The rows are grouped in 4 ways, from coarse to fine. Each group lies inside one group of the grouping before and may be the whole of it. The rows also spread widely along 13 directions, which tell nothing about the answers.
Known rows, each followed by its group in each grouping:
[ 31  23  -7 -19  17 -16  25 -32   5 -31  55   9   9   8   1  18  23  10
  10   4  31  19 -33   9 -21 -43  49 -26 -20   7 -31] -> likil K_149 K_436 K_839
[-29 -13 -18 -21 -27  20 -38   6  11  10   2  14 -17  24  31 -39 -25  49
 -20  -9  21   6  17 -32 -37 -20  -4  21 -15  11  20] -> likil K_805 K_943 K_701
[-30  27 -23  31 -26   6   9  14 -14  41 -23  10 -66 -39   0 -25  35  28
  20   5  -4 -24  20  -2   0  19 -28  23 -44  25 -20] -> likil K_805 K_943 K_413
[-14  -7  30 -10  29 -32  13 -20 -24  43   7  20   0 -34  -7  63  42 -37
   1  -2  -6  24 -12  -2  36  10   9 -36  15 -22   7] -> zises K_807 K_889 K_404
[-37 -15 -18 -32 -14 -18  -6  -5 -27  27   5   0 -39  23   1  10  21  18
  -8  -2  29  16  -9 -30 -12   0 -26  24 -27 -12  22] -> zises K_807 K_488 K_80
[ -3  30  10 -17  -6  41 -29  32  44 -18  13 -16  20   7 -31  -6 -47  35
 -20 -41   5  -9  -2   7  -1 -16  24  25   2   3  44] -> zises K_807 K_488 K_648
[ 23 -15   2  34   3  16 -24 -12  19 -14  13  19  37   4  40 -29 -35  14
 -11  15   1  -3  14  12 -12 -31  33 -59  46  16 -14] -> likil K_805 K_546 K_673
[ 31  13 -17  -2   7  14   2 -12   3 -14  23  10 -13  25   4 -39  -2  29
  -2  16  -8  15 -12 -27 -41 -29  19 -10 -16  19 -24] -> zises K_28 K_474 K_377
[-27  32  -3 -35  -1   6 -24 -24  25  24  -1 -25  14  23 -14 -64 -41  24
 -46   1  -2   4  17  25  20   0   1  27 -18  60  41] -> likil K_805 K_236 K_519
[-20   9 -21  23 -23  17 -42   8  14  25 -16  25 -23   0   9 -20 -15  17
  10   4  17 -11  17 -11   9  15 -21  -6   7  38   6] -> zises K_28 K_347 K_551
[-15  12  13  42  23  -2  14  27  -7  14   1 -28 -27 -24 -36  -6   2  21
  -1   5 -29 -45  13  40  19  23 -11 -22   1  -6  56] -> zises K_28 K_347 K_252
[ 26   7  38 -45  52  -6 -16  -8  21 -16  41   3  -2  20 -35  17   5  -2
 -29 -30 -38  19  20 -23 -22 -14  39  28   4 -19  52] -> likil K_149 K_644 K_949
[-18 -17 -10 -25 -30   8   5  -8 -24  35  25 -23   8  18  33 -41 -11  46
 -34  43  31  34 -18   2 -16 -16  27 -31 -22  -4  17] -> likil K_149 K_436 K_39
[ 24  11   6  33 -19 -28 -18 -38 -21   0 -18   2  10   7  23  -1  35 -36
  -6   6   1  13  63   2  33  24 -26  66  -4  39 -51] -> likil K_149 K_499 K_312
[-35 -61  18 -23  20 -18  14 -15 -38 -19  -4  -5   8  25  24   5   1   7
 -12 -31  -1   6  -8  -6 -37 -41  -1  10  -6 -56   6] -> zises K_28 K_474 K_6
[-19 -11   1 -25  11 -28 -10 -46  -3 -11  17  -9  23  40   4  -2  -4 -17
 -19 -12  37  15  -4  32  12 -22  15   3   3  11  10] -> likil K_149 K_644 K_358
[ 24 -36  -1 -14  -2 -15  16 -13 -37  -5  54  -3  -6  22  45 -12  28  53
 -20  35  13  33  10 -28 -65 -32  28  -8 -30 -39   9] -> likil K_149 K_499 K_312
[ 23  27  18  23  39   0   4   6   9 -21  13 -21 -13   5 -49 -12   1   1
  -7 -18 -40 -24  20  23   2   7   9  15   2   6  32] -> zises K_28 K_347 K_551
[  4 -11   4 -22  -6 -11  -4  -5 -19   4   7 -14  19  16  13  30  -4   8
 -22  30  15  13 -29 -39  20  -6  -5 -38  25   0  -5] -> zises K_28 K_347 K_551
[ 18  14 -14 -45 -15   3   3  -2  -3 -11  27   2 -20  16  16 -16  11  59
 -13  14   6  14   1 -57 -43 -33   4  37 -52  13 -15] -> likil K_149 K_436 K_39
[-17 -11  14  17   4  22 -40  42   0  43  -9 -10 -45   9 -28 -19 -14  16
 -26   3 -36  -9  36 -21  -2  45 -16   5  25 -14  82] -> zises K_28 K_347 K_252
[ 31   4  33  26   1  27 -17  24   9 -11   1  -1   9 -14   1  -4  -7   8
 -15 -10 -38  -6  42 -13  -6   1  20  18  18 -10   0] -> likil K_149 K_436 K_839
[-25 -24  12  22  -8 -11 -18 -11  -6 -19 -30  11  21  -6  29  15 -10 -10
  -1 -31   8 -27  29  11  15 -15 -23  16  21   1 -23] -> likil K_805 K_236 K_519
[ -2  17  -3  24 -19  20   2  -9 -14  36 -31 -20  -6   4  -7 -53 -10 -17
 -19  27 -16   5   3  23  34  17   3  -6   7  41 -30] -> likil K_149 K_436 K_39
[-26  -1  -1  -6   5  19   8  26  10 -35 -10 -25 -12   6 -12 -29 -37  52
 -13 -29 -15 -58  -2   8 -26 -39 -13  17 -17  -2  22] -> likil K_805 K_236 K_519
[-18 -23  21 -13  -4 -10 -12  -7 -16  -2 -11  -3  11  13  -3  50  15 -48
  -6 -37  22  17  -3   3  19   1  13  21  26 -33  -6] -> likil K_149 K_499 K_312
[-27  10  -5   0  25   2 -19  -2  10   4 -22   2 -37  30 -53  -2 -10 -38
   6 -33  -7 -16 -15  13  17  11 -14   1  25  14  21] -> zises K_28 K_474 K_6
[  7 -21 -10   4  26   5   3 -13   6 -19  39  38 -25   8  22 -32   5  44
  14  -5  -1  -6  12   3 -72 -49  32 -22 -21 -13  12] -> likil K_149 K_499 K_312
[-22  25   5   4 -11  25   3   1   8   8 -16 -41  16   6 -26 -47 -31  -2
 -28 -23  -2  -6  -6  54  21   0  23  18  -5  21   4] -> likil K_805 K_236 K_519
[-15 -43 -14  24  30 -42  18 -34 -43 -10  14   4 -33  37   7  -4  28  -8
   9   7  13  -7  -6  20 -27 -16 -12 -31   4 -22  10] -> zises K_28 K_347 K_252
[-30   6 -15  20 -27   9  23  10 -21 -10 -43 -14  -5  -4 -16  39   7 -41
  31 -27  39 -19 -64  17  39  -9 -10 -16  15  -2 -72] -> zises K_28 K_474 K_377
[ 13 -17  -3  21  18 -16  20  -2 -39 -15   8  -8 -44  30 -30  28  44 -37
  14 -14   2   8 -23  -7 -20   4   9  -5  14 -41 -15] -> zises K_28 K_347 K_551
[ 23  29  20 -22  35 -18 -20   0  25 -14  26   5 -10   0 -22  22   4  21
 -22  -3 -32 -18  29 -37   4  -3  -8  13   8  20  40] -> likil K_805 K_943 K_701
[ -5 -20  23   1  30   1  11  -8  -4  -5  34   2   0  -3   2 -18   8  20
  -9 -21 -10   5  16  33 -37 -28  45  -4 -17 -35  32] -> likil K_149 K_644 K_358

New rows, each followed by its group in each grouping:
[-30 -29  -6  -5  -5  22  -2  19 -19  14 -12  -3 -45  20  -9 -20   0   7
  -4 -17   0  -3  -8  -5 -34 -10   7   7  -4 -31  17] -> likil K_149 K_499 K_312
[  9 -12  17 -43   7 -18   3  -3 -12 -33  19  -4   4  10  13  46  23  16
 -17 -24   1  10  -2 -55 -25 -33   7  33  -9 -33 -12] -> likil K_805 K_943 K_413
[ 25 -23  23  14  33 -12 -27  -8   1 -23   2  31  -8  13   0  32   8 -28
  -6 -17 -31  -9  29 -36 -12  -8   0  -8  53 -15  -4] -> likil K_805 K_236 K_519
[ 50   2  26  18  42 -24   5 -20  -7 -38  42  -1  13  13 -15  28  28 -18
  -3 -13 -17  14  16   4 -14  -7  34   0  16 -22   3] -> zises K_28 K_347 K_551
[ -8  -5  -5 -23  30 -15 -18 -39  15  -8  15  42 -13  24  -6  13  10 -26
  14 -26  17  10  -4   1 -13 -26  20  -8  10  13  -3] -> likil K_149 K_499 K_312
[ 12  -8   8  -2  -6 -12  51  15 -59  23  25 -54 -32  -2  -3  -8  44  37
 -29  49 -15   8 -11 -12 -14   5   6  -5 -36 -36  10] -> likil K_149 K_644 K_358
[ 28 -19  10 -13  34 -43   4 -55 -40  21  35   6 -23  39   3 -11  51 -29
 -30  25 -20  54  21 -22 -26   6  20   4   3 -10   3] -> likil K_805 K_236 K_519
[-13  -2  17  -1   1 -36  22  11 -32 -16  14 -70   4  12 -22  38  17   6
 -33   2  11 -22  -5  20  30   8 -15   7   4 -30  39] -> likil K_805 K_943 K_413
[ 17  -8  -3  21  -8  10  -5 -19 -14  20 -11   6   6  10  19 -22   3 -26
 -14  21  -4  26  -5  -6   5  -2  24 -33  34  14 -45] -> likil K_805 K_546 K_673
[-48  -9 -23   2 -30   5  -6 -29   0  18 -12  18  16   2  31 -16 -18  -4
  14  -3  63   5 -29  43  18 -26  15 -39   0  27 -33] -> likil K_149 K_436 K_39
[  6  18  -4 -31  25 -27  29 -37 -18  17  35  17 -16  -2 -10  23  49  -9
  13   3  14  43 -38  -7 -12 -14  32 -17 -31  -3 -24] -> zises K_28 K_474 K_6
[-20   3 -21  24 -37  34 -29  19   9   1 -22  14 -21  10   2 -13 -10   0
  18 -36  31   1  -1  -1 -12   4   3  30  -3   6 -25] -> zises K_28 K_347 K_252
[ 40  37   5  27   1   4 -11   4  26 -42  13  11  12 -12 -14  37   8 -14
  15 -27   7 -17   7   1  11  -9  19   9  19  18 -42] -> likil K_805 K_236 K_519
[  3  20 -35  20 -36   0  -9  -9  13 -24  -3  27   9 -16  44  18  -3  29
  24  17  50 -25 -19 -19  12 -32 -13 -38   4  48 -72] -> likil K_805 K_943 K_413
[ -3 -39  -2  32   0 -37  25 -27 -35 -31  21  -7  19   6  41  17  27   0
   7  -7  38  -2   2  40 -21 -34  17 -20   2 -36 -26] -> likil K_805 K_546 K_673
[-27  14 -15 -27 -21   9 -26  10   8  -5  12 -54  -3  57 -35 -26 -30  20
 -33 -21  38   9 -12  20   3   9   4  40 -13   8  59] -> zises K_28 K_347 K_551
[-34 -27  -4  29  -8  17   9  17 -31  25   1 -26 -30  18 -12 -40   2   7
  -5 -12   7   9  -7  41 -27   6  20  -6  -9 -43  34] -> zises K_28 K_474 K_377
[-10  24  11   8   6  40  -2  33   7  33 -13 -31 -20   0 -51 -33 -22   0
 -20  -3 -35  -4 -16  13  17  21  17 -12  12   2  34] -> zises K_28 K_474 K_377
[-16  18   6 -15 -33   4 -13  -1  -8  57   8  -2   0 -26  18  -1  20  19
 -17  18  20  33  16  -6  24  22  12  17 -29  15   5] -> likil K_149 K_644 K_358
[-24   5  15 -31   8 -29  -6  15   6 -25  20  -3 -12 -12  -7  59  16  33
   4 -32  16 -32  18 -14   0 -15 -23  39 -27 -17  41] -> likil K_149 K_436 K_839
[ 14  -5   4  29  -5  22 -26  -2   9  19  13  35  -9 -15  31 -39   3  28
   1   5 -13  11  52   0 -33  -4  24   6  -9   8   2] -> likil K_149 K_499 K_312
[ 33  24 -20  17   2  -1  12 -12  -4  -2   8  20 -29  -9  13 -20  21  29
  13  41 -13 -18   6 -25 -11 -16 -10 -18 -18  44 -43] -> likil K_149 K_499 K_312
[ 25  25  23 -18 -11  32 -31  14  20  10  -4 -19  22   6  -8 -14 -24   5
 -48   3 -30  21  16 -39  17   8  21  18  25  20  -1] -> likil K_805 K_943 K_413
[ -4  25 -23  -6 -41  -6 -39  10  26   9  24   5  10  -9  34   8 -12  60
  -8  24  49  -8  18 -20  11  -1 -14  -6 -10  41  18] -> likil K_805 K_546 K_673
[ 22  -4  -2  23   7  13   5  18   3 -37  13  31 -21 -10  -3  39  19   3
  31 -35   8 -13 -16 -22 -36 -34  17  -9   5 -30 -34] -> zises K_807 K_889 K_404
[-16   1 -14 -44  23 -10  17 -23   6  -2  56  -1 -11  25 -11 -10   3  32
  -5  -1  36  16 -40  27 -37 -41  48 -35 -28  -9  40] -> likil K_149 K_499 K_312
[-30   9 -12  27 -25  -4  -2 -12 -13  32 -33   2  -8 -17  13  -8   4 -10
   8  19  18 -20   0  24  48  12 -26 -18   3  42 -31] -> likil K_149 K_644 K_949
[-42   4 -16  -9 -26 -34 -14  -5 -26   4 -20 -17 -34  24 -20  41  35 -24
   9 -34  46  -2   3  -4  27  28 -46  67 -20   2   3] -> zises K_28 K_347 K_551
[-23  15 -14 -23   5 -24   3 -26   7 -26  -4  -5  12  10  12  -8 -17  40
  -2  -4  16 -33  -2   0  11 -31 -37  18 -31  47  -6] -> zises K_28 K_347 K_252
[-13  -9  -2  25  -5  14  -3  39  -8 -20   4 -18 -36  19 -38  22   8  -7
  14 -45  16 -13 -14  12 -21   4  10  15   8 -49  22] -> zises K_28 K_474 K_377
[  9   6   7  -6   8  -2   4 -16  -4   5  27 -14   6  19 -17  -2   4 -14
 -15   7  15  23 -18  24   5  -6  42 -27  11  -4   9] -> likil K_149 K_436 K_39
[-23 -16  28  -8  45 -17  30 -22 -23  32  31  -9 -18  -9 -21 -16  32  -6
 -13 -13 -18  18   5  53 -15  -7  46 -10 -24 -38  48] -> likil K_149 K_644 K_358
[-15  40 -37  15 -20  -1  -1 -17  26 -14  25   5  11   0   1 -14 -10  28
  27  -8  66  -9 -27  53   8 -23  16 -19 -31  45 -16] -> zises K_28 K_474 K_377
[ 27 -22  18 -14  26   1 -26  10  -2   1  27   3 -16  27   0   9  -4  15
 -38  25 -34   9  11 -63 -24  -6  10 -38  47 -21  40] -> likil K_805 K_943 K_413
[ -2  -4 -10 -15  -6   9  27  -8 -11 -15  21 -17   4  14  11 -20  -7  31
  -8  10  21   4 -36  11 -25 -43  31 -25 -20  -5 -19] -> likil K_149 K_436 K_839
[-36  20  18 -27   3  -9 -11   0  25  -2 -13   6  42 -46  23  20 -32  54
  -5  -7  -1 -43  13  -5  41 -21 -34  -1 -18  42  17] -> zises K_28 K_347 K_551
[-22 -36  36 -19  26 -28 -15 -11  -5   6  11  14  31 -16  30  45  -7  12
 -18   5  -4 -14  20  -6  18 -17  -7 -37  29 -19  46] -> likil K_149 K_499 K_312
[ -8  33   9 -44 -10   1 -41   3  50 -39   9  -4  41  11 -14  49 -30   5
  -9 -47  39 -14   2  -3  32 -19   3  42   7  29  14] -> likil K_149 K_499 K_312
[ -1  32 -25 -10  12  19  -7   4  35   0  39  23 -26  -2 -11 -30 -15  62
  13   3  12 -10 -18   0 -35 -25  24 -31 -29  30  27] -> zises K_28 K_347 K_252
[-26 -11 -15   3   4  16 -12  21  -9  19  -6 -13 -55  35 -32 -33 -13  18
 -15  -2  -9 -14  -6  -8 -19   6 -18  -2   5  -8  50] -> zises K_807 K_488 K_80
[-37  17  16  41 -17   3  -5  10  13  -4 -30  -6  27 -46   3  29  -9 -16
  13 -44  22 -38  12  60  54   2  -1   3  15  10 -18] -> likil K_805 K_943 K_701
[-22   0  15  25   1  19   1  17 -17  44 -18  -7 -43 -20 -17 -36  20  -3
 -12 -15 -39   3  33  12  -8  24  10  26 -11 -16  17] -> likil K_805 K_943 K_413
[-15  40   4 -18 -36  43 -15  31  18  31  -1 -46  10  -3 -22 -43 -34  35
 -43  -5   2  11   1  14  14  15  26  31 -20  19  29] -> likil K_805 K_236 K_519
[-13  23  -5  10  -2  -7  -2 -36  -3  29 -24 -11   6   4  -7 -35   1 -34
 -15   3  -2  11   7  36  40  12   3   6   6  51 -26] -> likil K_805 K_546 K_673
[  0  25 -23  13 -16   5 -28  13  17   6  29   1 -26  20 -26   7   2  12
   4  -8  40   5  -1   8   1  14   5   4   0  11  33] -> zises K_807 K_488 K_80
[ -5  -5   6 -36  45  19   0  -6  21 -12  -3  32 -22  13 -22  -3 -18  -4
   3 -20 -30 -17 -30 -25 -25 -45  21 -33  20   4  -2] -> likil K_149 K_499 K_312
[-33  10  13 -32 -16  24  17  14 -13  21 -47 -28   3 -22   3 -14 -17  19
 -29  -1 -29 -15 -22 -29  25 -14 -16  10 -10  14 -31] -> likil K_805 K_943 K_413
[ 21  22  22   5   4 -12 -26  -5  12 -13  16 -47  35  20  -8 -16 -23  16
 -55  15 -17  -9  44  11  34  12  -5  19  20  28  43] -> likil K_805 K_943 K_413
[ 24  42 -11 -30  12 -29 -17 -35  14   3  45  16  -5  18 -11  14  28   7
   0   6  22  38   5 -20  -1   3  11  21 -27  36   4] -> zises K_28 K_474 K_6
